There are 9 hidden switches. A switch that is on adds its own fixed numbers to the row, and there is some noise. The rows also spread widely along 12 directions, which tell nothing about the answers.
Known rows, each followed by its switches (1 for on, 0 for off):
 -64  -82  -78  -58  128 -167 -159 -288  122 -207  -23    3  145  110   81  185   67   12  -13  276    6   22  265  147 -102  158 -219  257  282   85 -109 -> 1 1 0 1 0 1 1 0 1
 -16  -16  208  228 -203  -68 -252  -65  246  -83  -56   87   -6 -230   30  158 -186   70  200   52 -144   65  103   40   71 -114  -14  288  -87   77   11 -> 1 0 0 1 1 1 1 1 0
  -9   67  -69   27  182 -187 -200  -32  235  -37  206  -65  106  -15  289   48  298  -17   -9  410 -102   96  204  144  -21   37   27  195  264  233  -78 -> 1 0 1 0 0 1 1 1 1
 -80   28  455   88 -190   -3   12 -278 -349   15   13  -73 -288 -139 -241   38 -106   93 -278    8  -55  123 -156  116  190 -204  -82 -346  -96  155  147 -> 0 0 1 0 0 1 0 0 0
 -74 -205  111  211 -246  -45 -202 -341  334 -304 -299  136   25 -270 -291  189 -338  117  397  -68  -81  -70   59   23  -47  -77  -95  463 -164 -109   24 -> 0 1 1 1 0 1 1 1 0
  51    9   10   65   38   88  -11  188  248  153  282   61  -74 -146  132 -276  102  -62  267  -30  -13   24 -286  106  -18 -204  175   13  -30   93  162 -> 0 0 0 0 1 0 0 0 0
  35   24   44   -6 -100   -3  109  -51  -31  -13  239  352   34   22 -147  155 -138  176  130  -31  -47  183  280 -133  103 -510   86   25  324 -118  192 -> 0 0 0 0 0 1 1 1 0
  25  131   62  255  -86 -276 -222   99  205   59   35  -68  240   30   81  -24   54 -178  -23  357  172   28   -7  212 -175 -148  -45  129  351  171    7 -> 0 0 1 0 1 1 1 1 1
 122  175    5  110  150 -109  -97   63  273   91   56  -62  114   -4  207  204  151  -13 -184  413  -91  -16  228 -120  -36   72   27  123  173  114 -265 -> 1 0 1 1 0 0 1 1 0
 277   60  -55  -84  216    7 -119  169   94  248   81   48   86  171  -33  142   -5  -54 -126 -181   55 -115  -14 -116   35   16 -123  146  -17  -80 -152 -> 0 0 1 0 0 1 0 0 0
 -69 -371  307 -154  110   40 -133  -39 -198 -258  -78   26   -1  -78  198 -163  303 -280  128  -33    7 -114 -314  393  -95   13 -128  277   29  310  -43 -> 0 0 1 1 0 0 1 1 0
 301  232   64 -285  315  -81 -268  258  -30  176  -53   55  -21   74   28  310  333 -222 -232  -36  192 -355 -290  135 -143  133  -40  181   36 -166  -39 -> 0 1 1 1 1 1 1 0 0
 236  240   83    6  216 -214 -116   42  163  336   96 -254 -118   48    7  -29  445 -125 -412  306  159  -99 -300   58 -133   85  100 -205  128  140  -54 -> 0 0 1 1 0 1 0 0 1
-200 -102  256    6 -287 -311 -172 -338   68 -463 -456   45   92 -129 -221  140  -12  -48  118  503  151  -54 -102  348 -289 -137 -145   84  334  -35  141 -> 1 0 1 1 1 1 1 1 1
  96  170  340  104 -233 -252 -264   33  -58   21  -43  -49 -108  -89  -30  177  142   37 -296  169  -48   87  -57  204  196 -248  -34  -43   99  187  178 -> 1 0 1 1 0 1 1 1 0
 143  408 -111  215  216  -50 -339  323  179  226  107 -178  123  -53  264  101 -110 -309 -147  141   58 -184  -87  146 -102  337  -88  178 -187   22 -178 -> 0 0 1 0 1 0 0 0 0
 -38  154 -116   54  122  -56 -317 -115  280 -267 -327  -15   98 -291  -67  445 -448    2  145  155 -104 -305  151  -50 -115  434 -165  411 -338 -302 -277 -> 0 1 1 0 1 1 0 1 0
 -97 -187   71   70  -51 -125 -150 -328  -25 -191  -83  -19  -40   24 -123  -72   32 -144   28  165  120   35 -114  331 -183   23 -128   75  175  128   60 -> 0 0 1 1 0 1 0 0 0
 105  -71  183  342 -192 -209 -286  -59  416   58 -166 -150   71  -87   -3   82  -90   61  -47  208  -79   41   65  -16   61   16  -75  219  -26  257 -158 -> 1 0 0 1 1 1 1 1 0
 123 -154  100  295 -218 -192  -96 -295  434  227  -73  -58  -66   65 -333  -38   29  160   19  178   59  180  -21  -69   -3 -240   60  -45  185   85   55 -> 1 0 1 0 1 1 0 0 0
 241 -172  337  -68  -95 -192 -195  261  116   58 -291  -91   88   21   75   11  231  -25 -201   77  -19 -113 -214   28  113 -114 -125   73   76  245 -155 -> 1 0 0 0 1 1 1 1 0
 -73    9   26  159  186   37 -187 -197   52  119  317 -187   20   74  234   -9  -88  -63  -82   60  -56  130  116  142   58  248 -231  130  -63  289 -177 -> 1 0 0 1 0 1 0 0 1
  22  145   87    6 -131 -299 -273  -26  -82  -68  181   22 -151  -91   98   96  190  198 -275  305 -190  235  197  258  255 -150   39 -101  224  263  248 -> 0 0 1 1 1 1 0 0 0
 103 -328  195 -153  132 -146 -154 -396   20  -50 -222  -40 -137   77 -216  139  316   17 -114  146   61  -63 -117  108  -56   87  -14   70  146   84  -34 -> 1 0 0 0 1 1 1 1 0
 137  -56 -176 -106  316  -43   43 -461  376  259  150 -223  -66  281 -263  163  136  232 -281  414  117  -27  -17 -189  -69  201  -48 -222  224  -44 -220 -> 1 0 1 1 1 1 0 1 0

New rows. What belongs after each?
-115 -247   42  -86   57  -87  -82 -262  -19 -392 -209   40  113   38   35   95    3  -59   21  274    7  -83  104  192 -194  159 -232  198  211  102 -183 -> 0 0 1 1 0 1 1 0 0
  32  139  -98  280 -203 -165 -230 -356  326   83   70  -45   18  122 -375  144 -208   50   20  162  204   93  -41  196  -55 -175  -90   48  175 -114  252 -> 1 0 1 1 0 1 1 1 0
-169  -36  -39   31   32 -117  -93 -458  243 -147   69 -177  -25  -23 -129   19  108  101   60  397   60   44  -78  247  -85   20  -64  -10  176   66  104 -> 1 1 1 0 0 1 1 1 1
  71   89  -14  161  -13  -74  -81  257  438   -5  -51   79  123 -227  137 -113  -46 -115  314   87  -19  -83  -55  -73 -188 -104  116  253  -23  -40  -81 -> 0 0 0 0 0 1 0 0 1
  34  115    7  -74  159  -54 -110 -100    1   47  157  -80 -152  -83   -7  -24   93   15  -76   31   -3  -47 -164  157   37   73    5  -65  -79   38  114 -> 0 0 0 0 0 1 0 0 1
 223  158  138  185   29 -170 -234  205  416  264 -102 -336   -7 -137  152   -2  129   57 -246  120 -131  -92 -130 -105  149  166  -62   48 -254  242 -239 -> 1 1 0 0 0 1 0 0 1
 -33  185   70   91 -152 -220  -33   21  109 -117   63  186   44 -104   -9    4  107  -34   94  291   86   85   41  150 -179 -336  129    9  390  -12  248 -> 0 0 0 1 0 1 1 0 1
  27  109 -160   31  -20  -78 -344  -30  322 -190 -245  -78  111  -42  -42  167 -312  -76  102   79   32 -223  -91  208 -101  274 -305  291 -207 -163  -99 -> 1 0 1 1 0 1 0 0 0
 192 -104  166   46  186   63   54 -264  159  380   15 -128 -105  118 -342   48   51  -12 -155    9  210 -126 -318 -178  -99    8    3 -128  -17  -33 -148 -> 0 0 1 1 1 0 0 1 0
  37    3  287  -65  -78 -296 -253 -187 -333  -38  -48 -118  -65  135  -93   48  293 -101 -365  133  158   87 -168  459  108 -127 -197  -74  257  267  284 -> 1 0 0 1 0 0 1 1 1
  82  -66   86  106  155  -83 -324    8  -12   85  130  -75   30   88  204  -13  150 -247 -108   -3   79  -19  -77  306  -64  191 -133  269   53  297  -73 -> 0 0 0 1 1 1 1 0 0
 112 -276  209  140   38 -139  -66 -331  326  150  -28  -90  -39   43  -53   21  296  152  -46  167  -68  111   94 -143  -21  -50   13  156  140  280 -187 -> 1 0 1 1 0 1 1 0 1
 -67  121  144  148   72  -78 -133 -111   70  -46 -112 -132  -20 -200   37   98 -161  -63  -67  244  -15  -94  -26   33 -130  236  -68   17 -121   49 -168 -> 0 0 0 0 1 1 0 0 1
 101 -274  197   63 -145 -145 -243 -185  218   37  -99 -181 -188  -37 -115 -204  356   22   16  -53    3   17 -385  330  104 -102  -20   68  -47  292  210 -> 1 1 0 0 0 1 1 0 0
   7  183    4 -174  241   63 -201  -57  -18  -27  183   32 -116  -83   51  227   14  -60   39   52    6 -137 -147  212  -20  119    2   74  -92 -137  107 -> 1 0 0 0 1 1 1 1 0
  70  200  -83 -176   16    8 -157  179   13  -27  246  133   10  -90   66  123  -68  243   97 -240 -168  -24   44  106  337 -177 -118  152 -153  -63  289 -> 0 1 0 0 0 0 1 0 1
 -31  -70  221  381 -234  -81  -24 -349  380   48 -216 -273    1  -51 -262  -21 -134   49  -62  334   71  -13 -206  -14  -91  -32 -101  -85  -17  146 -114 -> 1 0 1 1 0 0 1 1 0
-122  -52  179   23  157  -32 -165 -172  -62 -146   78   36   21 -151  153   57  120 -155  148  189   16  -35  -38  263 -155   66  -18  261   90  154   -8 -> 0 0 1 1 1 0 1 1 1
  42  345    0   44 -208 -187 -284  138  -33 -141  126  163    6 -112   58  294 -177  197 -127   76 -180   86  270  165  253 -193  -95   80   32  -14  250 -> 0 0 1 1 0 1 1 0 0
 111   -8  -44  192   90  -90 -183 -264  247   85  -65 -110   37   93  -45  227  -71   80 -167  140  -72   -1  249  -96   38  254 -145  205  -31  100 -218 -> 1 0 0 1 0 0 1 0 0
  37  -99  311  258   83   29  155   -7  107   96 -196  134  354   63  -12  134 -214 -334   94  109  253 -108  105 -326 -440 -103 -111  284  270  -28 -506 -> 0 0 0 1 0 1 1 1 1
 -23  182  -55  251 -114 -178  -72  165  253  -80  -16   98  301  -98   76    6 -175 -133  187  293   51   51  188    6 -167 -202  -18  210  248  -25  -39 -> 0 0 1 0 0 0 0 1 1
  34  252 -119  121  129 -427 -392 -276  168 -150 -334 -295   35  -76 -124  203  118 -212 -314  571  173 -203  -64  305 -268  458  -74  106   56   -2  -61 -> 0 0 1 1 0 0 0 1 1
  21    9   66  302   41 -140   -1 -246  522   -4 -241  101   35 -166 -101  187   97 -165  183  459   62  -17  192 -233 -451   23  227  245  252 -108 -307 -> 1 1 1 1 0 1 0 0 0
-154   82  171  -81  102  -57 -225 -113 -196 -275  -24  318   43 -161   37  246   38 -320  307   54  177 -100  -13  380 -365  -54  -44  410  198 -164  152 -> 0 1 1 1 1 1 1 0 1
  25 -168  157   32  149 -118 -349 -378 -120  -53  -37  120 -192  -62 -108  140  293 -274  103  -46   65   70  -18  350 -114   58   76  390   62   66  147 -> 1 0 1 1 0 0 0 1 0
 121  170   24  -35   13  -83 -173  143  113   15   -8 -128  -36  -81    1   23  -55  -40 -157   73   37 -154 -251  113   57   41  -80  -52 -110   14   28 -> 0 0 0 1 0 1 0 1 0
 104   78  321   71   89  -99 -131   14   35  131   18   90  -82 -179   -2  138  171 -113    7   47   68  -72 -130    3 -120 -117  157  157   42   45   16 -> 0 0 0 1 1 1 1 1 1
-119 -118 -124  194   -5 -150 -263 -303  362 -265 -178  -34  273    1   -1  147 -223  -55  271  274   19  -23  226  141 -195  167 -232  460  113   11 -185 -> 1 0 1 0 0 1 1 1 1
 -74  103   56  -84   10   -6  -35  -91  186 -157  -78  -53   -8  -89    9  106   -5   59    4  395   -1 -153 -167  134 -113   64 -102  -92   37  -43  -19 -> 1 0 1 1 1 0 1 0 0
 -50  -43  192  173   -4  -22  -52 -159  101  -39  -17   40    7  -98   16   62   78 -121  110  217  -17   56   37   68 -106 -112   62  152  123   92  -43 -> 1 0 1 0 0 0 1 1 0
   9 -100   32 -234  298   -8 -124  -93   63 -115  152   70  -53   -4  206   90  411 -102   50  210  -43  -40  -28  187  -98   52   54  204  197   94  -62 -> 1 0 1 1 0 1 1 1 0
 -61  107  -39  396   10 -232 -459 -391  158   37  170   15   55   53  -27  279  -19 -227   51  264  132  206  289  357 -162   95  -36  435  278  108   88 -> 1 1 1 1 1 1 1 1 0
-166   70  479  370   83   59  -38 -129 -314  164  206  -62  134   40  223   99  -84 -425 -126  161  153  178  120  115 -198  -55 -164  100  220  309 -271 -> 1 0 1 0 0 1 1 1 1
 121    9 -118  -98  -46 -159 -328  -24  299   30   65  -10  161  165 -109  117  -60  132  107  -19  114  -51 -113  219   79 -126 -259  238   95  -58  167 -> 1 0 1 1 1 1 1 1 1
  59   -2  165  228 -128 -134 -309 -100  318  130  101  -82  -21 -104   67   93   -3  207   33   59 -155  125  100   43  178  -48  -87  240  -88  235   14 -> 1 0 1 1 1 1 1 0 1
  86    0  456  -70    2 -149  -25   60  -16  -54 -209   88   13 -147  105  260  260   30 -159  264 -118  -25  128 -166   -1 -189   19  101  175  118 -227 -> 1 0 1 1 0 1 1 1 1
  27   28  331   63  -71 -132 -124  -93 -341   33  -33  142  -55   80  -68  173   74 -200 -207   57   87  162  101  167  -21 -224  -89    2  275   92   52 -> 1 0 1 0 0 1 0 0 0
 -54   67  234  277 -173 -177 -259   -3   12  -63  -33 -213  -62 -207  149 -111   99 -127 -170  234  -85   69 -112  339   77   46  -92   16  -62  400   43 -> 0 1 1 1 0 0 0 0 0
  14 -242   -3  270 -101  -28 -113 -361  193   83  225   52   18   79  -87   40 -202  317   64  -49 -172  272  373  -70  240  -82 -118  190   55  267   24 -> 0 0 0 1 1 0 1 0 0
  93   13  367  112 -122  -83   24  -24   38   96 -100   -6  -86 -157 -119   51   20  121 -111   12  -56  -27  -88 -154   67 -206   31  -87  -52   92  -18 -> 0 0 0 0 0 1 1 0 1
-127  -46   -1   36 -131   43 -168  -51  107 -187  148 -134   18  -27  178 -122 -151  125   75   50 -162   51  -81  325  216   30 -300   47 -140  254  113 -> 1 0 0 1 0 0 1 0 0
 -76   21  476  139  -53   51   17 -147  -69    1 -139   29 -137 -288  -60   91  -98 -120   85   24  -19  -28 -142  -57  -76 -118   25   38 -156   24  -60 -> 1 0 0 1 0 0 0 1 1
 -20  350  205  191   39 -116  -75 -198  154  156  196 -163 -173 -210    0  197  217   74 -187  395  -45   63  -26   29   20  -52  153 -113   35  102   92 -> 1 1 1 1 0 0 1 1 1
 -11 -178  241 -201 -197 -102  -33  -81   14 -154   -1   71  -32   28  -74   32  142  226  -25  192  -53   71  -95  161  153 -368 -107 -103  276  136  167 -> 1 0 1 1 1 1 1 1 0
 169 -112   44  115 -147 -136 -243  -78  432   30 -247  -92   17   11 -191   44    2   60   57  -50   52 -122 -201   71   -3  -12 -153  228  -94   13    7 -> 1 1 0 1 0 1 1 0 0
 -30  -43  262  122  339  228  108 -299  -77  157   38  -73   10   73   -3  184  -62 -330  -94  103  184 -123  -89 -122 -312  228 -101   76   -2   13 -396 -> 1 0 0 1 0 0 1 1 0
 103   91  138  128 -269 -339 -478  -62   97  -47  -11 -123 -100 -143    7  130   81  292 -174   24 -261  150  106  278  476  -97 -117  170 -150  304  325 -> 1 0 0 1 0 0 1 1 1
 -62 -169  312  -52 -133 -131 -131 -162  -59 -231 -124  210  -99 -158   13  155  158  107   92  172 -184  125  160  124   53 -235   37  141  184  116   95 -> 1 0 1 0 1 1 1 0 0
  35  159   97  144 -176 -129 -230 -140  167   10  -72   48  -12   -6 -192  241 -164   26    2  143  104  -14  -50  153  -75 -115 -101   64   82 -101  137 -> 1 0 1 1 1 1 1 0 0
-101  -10  166  -82 -236 -162   87 -214   44 -382 -163  127 -149 -278 -127  151   58  396  -55  415 -272   60  171  -27  128 -232   81 -185  144   40  165 -> 0 0 1 1 0 0 1 0 0
 -57 -126  187  103 -115 -100   -8 -321 -119  -63   52  183  -79   44 -206   26   13  -59   33   86  107  191   80  145 -108 -271    4   11  331   51  145 -> 0 0 1 1 0 1 0 0 0
  21 -119  160  295 -151 -182 -294   78  244  -89 -201 -182  180  -53  178 -107    4 -232   13  191    5   -5  -82  243  -49   44 -155  274   27  337 -164 -> 1 0 0 0 0 1 1 1 0
  -1  407  202  -50 -139 -273 -298  148 -203 -123   71   65 -139 -220   52  210  245  -61 -206  306    0    0 -128  453   85 -231   93  -64  175   54  438 -> 0 1 1 1 1 0 1 1 0
 -91   38  262  240 -238 -187 -132  -85  100  -83    7  140  131 -129  135  268 -186  220  -27  290 -261  305  593 -120  163 -216 -141  191  242  218 -126 -> 1 1 1 1 1 1 0 0 1
 -18 -155  280  242 -296 -368 -159 -428  287 -210 -544   -2   -9 -114 -359  132   97   -5   50  381  126  -11  -15   87 -292 -125  -10  151  251   12   27 -> 1 0 1 1 0 1 1 0 1
 153  157  313  -38 -116 -339 -249  -20    4 -158 -419   67  -46 -243 -167  415   81  102 -224  177  -90 -158   83  -40   45  -70    0  151    0  -68    5 -> 0 0 1 1 0 1 1 1 1
 -65   35  139   67  -22  -42 -152  -30   39  -43  -18  -46   44  -52   54  -21  -77 -143   84   65   58  -18 -141  217  -87  -27 -186   96  -14   49  -13 -> 1 0 1 0 0 1 0 0 1
  76  225 -362  -34  549  -30   44 -149  283  216  352 -213  214  255  124  146  126  -66 -246  447  176 -111  154 -122 -237  345  -60   -4  308  -16 -338 -> 0 1 0 0 0 1 1 1 1
  73   47  428  221  -76  122   62  126  211  313   15   91  -27 -158  -35  -20 -123 -149  209  -93  120  -23 -255 -198 -182 -291   66   44  -69  -29 -108 -> 1 0 0 1 1 1 0 0 1
  69  -34  132   72  -33  -32  -25 -152   81  147   22   14   74  231 -156   98  -76  -52 -103  102  216   16  -69   26 -129 -126 -174  -34  266    8  -44 -> 1 0 0 1 1 1 1 0 0
 153  -68  -90 -285    4 -262 -124  -21   86 -219 -216  127  -16    9 -118  132  252  177 -113  201  -91  -63   91   64   68  -71  -19   60  201  -31  106 -> 0 0 1 1 0 0 0 0 0
 -98  -40   32  166 -166  -68 -134 -172  119 -236  -82    0   87  -26   11   65 -215   41   71  179  -62   61  141  170    6    0 -218  147   51  113   10 -> 1 0 0 1 0 0 1 0 0
  50  254  140  277 -178  -59 -163   85  170  102   64   18   -1 -128  -30  134 -273   21  -32   64   10   -5  -20   13   13 -122  -30   20  -46   10   64 -> 0 0 0 1 1 1 1 0 0
-100  -29  189  142 -294 -247 -136 -267  378 -202 -216 -233  -71 -180 -136  -32  131  154  -61  586    0    3 -240  256  -55  -91  -24 -155  170  193  113 -> 1 1 1 1 1 1 1 1 0
 -39    8  -99  196  130 -157  -23 -323  231  114  242 -111  130  220 -102 -136  226 -252    8  423  387   63 -151  241 -410  -83   23   -3  539  108   51 -> 0 0 1 1 0 1 1 1 1
